The same things were measured in two ways. Each way mixes the same 3 hidden numbers, adds some noise and spreads widely along 3 directions of its own, which tell nothing about the thing.
Some things both ways: the first way, then the second way.
[  0  19 -25 -14  33  -1  -1   8  41 -33]
[-75  38 -22  23 -16  27 -10  -3   9]

[51 -3  8 11 12 21 31 25 24 12]
[ -7 -31 -14 -38  21 -29  59  15  11]

[ -4  22  -3  -6   8 -18 -18  26  29 -18]
[-17 -13  -8  18  25   0  29  14  14]

[  1   2  12   1   9 -11 -16  10  -5  -7]
[ -9   9  11   2 -11  -3  -5 -13   5]

[ 44 -32  45  29  26   5   8  44 -49  19]
[ 59 -35  20 -49  -6 -45  44  -6  20]

[  3 -27  -7  -8  29  -6   3   8  -9  -8]
[-19   5 -44  23 -22   4  11  46  15]

[ 41  -9 -22 -20  22  10  32   4  33 -15]
[-48   0 -20 -14  14  -3  58  -1  23]

[ 14  15  13   4  28  10 -10   9  -1 -20]
[-11   5 -26  24 -11   9   0  13  31]

[10  2  8  5  6 -4 -2 16  3  0]
[-29  20  -1  -8 -31   0 -29   6 -16]

[ -1  34 -16  11  16  22   5   0  61 -18]
[-79  17   2   4  29  16  13 -15 -11]

[  3  19  25  38  28  28 -10  22  -3 -10]
[-17  20  31 -13 -12   1 -22 -46   6]

[ 25 -19  40  33  27  -4   1  70 -30  14]
[ 45 -15   5 -21 -17 -23  21  -9  37]

[-22  14  -9  10  21 -22 -14  60  54 -11]
[-58  22  12  -6   4   8 -12 -18 -21]

Other things, the second way, with their names:
(306): [-45  12  -2 -38   5   5  19 -52  36]
(455): [ 13   1   4 -16 -41 -24 -18  35 -42]
(387): [  2   2 -15  16 -25   0 -11  31   2]
(286): [ 28  -5  29 -24  -3  -8   5 -61  56]
(232): [ -2  23  -2  68 -20  26 -31  16  22]
(497): [-70  30 -18  25   8  34  -3 -27  35]
(381): [ 37 -23  39   2  23 -14  -4 -16   3]
(465): [-40  19 -19 -25 -27  -5  14   1   4]
(223): [ 29 -15  37 -40  -7 -33   8 -17 -15]
(370): [ 23   2  28  -7 -30 -22 -26  12 -34]
(15): [ 20 -19  40   0  20  -8 -12 -20  -2]
(305): [-31  29   3  24 -22  24 -49 -13   5]
(250): [-44   5  17 -51  12  -9  11 -50   6]
(450): [-15  12   6  30 -16   7 -24  12 -12]
(289): [-19  15  -1   0 -24   5 -18  -6   3]
(190): [-20  26  -4  31 -37  14 -46  15 -16]
(159): [ -4   2  32 -25  -4 -18  -4 -18 -21]
(486): [ 36 -16  49 -34  -1 -27  -2 -27 -12]
(264): [-48  30   0  38  -4  30 -33 -21  17]
(124): [ 36 -10  11  -8 -21 -22   1   5  10]
(279): [ -2  22  17  -8 -38  -8 -26 -10  -9]
(343): [ -3 -18  15 -27  11 -26  24   5 -15]
(338): [-24  19 -36  13 -46  10 -12  32   7]
(436): [-10  -9  38 -41  17 -25  11 -31 -24]
(59): [-30  16  -5  11 -10   6  -3   1   2]
(462): [-63   0   6  25  49  19  14  -8  -3]
(267): [-27   4 -30 -10 -17  -3  18  21  10]
(333): [  3  15   0  17 -35  -1 -18  17  -4]
(447): [ 11  -7 -29 -10 -21  -7  17   8  42]
(490): [-50  26  -7 -34 -17   4  -3 -31   9]
(149): [ 14 -15 -13  12  -2 -10  19  30  16]
(215): [-23  39  25  20 -36  15 -58 -18 -17]
(273): [-46  27  -1   1 -19  10 -14 -15  -2]
(373): [ 27   7  33  29  -9   8 -37 -32  34]
(388): [-5 -9 -5  4 10 -2 18  2 23]
(426): [-44  26  20  -7  -9   8 -25 -32  -9]
(162): [-18   7   9  18  12  12   6 -21  27]
(356): [-20   0 -11  53   1  14 -25  42 -17]
(412): [-32  10   4 -30  -2  -1  10 -39  21]
(248): [  4  -9  33 -20   9 -15  -4 -24 -18]
(416): [ 13   9  17  -6 -40 -10 -50  12 -31]

Some of these things the first way, each followed by its name:
[26  7 51 67 24 25 -5 75 -5 15] -> (286)
[ -8  42  42  37  -5   4 -36  14   0   2] -> (15)
[ -7  17  10  16  24   8 -15  13   9 -15] -> (162)
[ 40 -36  23  22  17  13  26  23 -23  27] -> (447)
[  4 -22  35  36  17 -13 -10  49 -24  24] -> (223)
[19 13 27 25 -1 11  2 15 12 19] -> (436)
[ 12  19  25  13  12  15 -19  -3 -10 -14] -> (159)
[13 22  8 10  1  8 -7  4 29 -5] -> (426)
[-27  27  -4   9   0 -39 -27  52  55  -9] -> (264)
[-30  15  13   1  15 -20 -42   4  -9 -19] -> (215)
[-19  33 -12  -4 -13 -14 -11  -7  69  -1] -> (462)
[ 22   5  -5 -29  34  -5 -13  -3 -12 -46] -> (338)
[-28   0  14  30   9 -11 -18  33  18  18] -> (305)
[ 12  12  31  10 -15 -19 -19   8   9  13] -> (248)
[17  9 17 24 11 14  1 20 12  1] -> (388)
[  4  16  38  23  11  -2 -30  14 -26  -5] -> (416)
[37  1 16 22 10 16 18 40 27  8] -> (412)
[ -9   9   7 -13  36 -11 -41  -4 -36 -46] -> (333)
[-37  30  -3 -15   1 -30 -43 -13  17 -19] -> (356)
[ -5  -4  45  50  15  -3 -23  59 -18  17] -> (486)
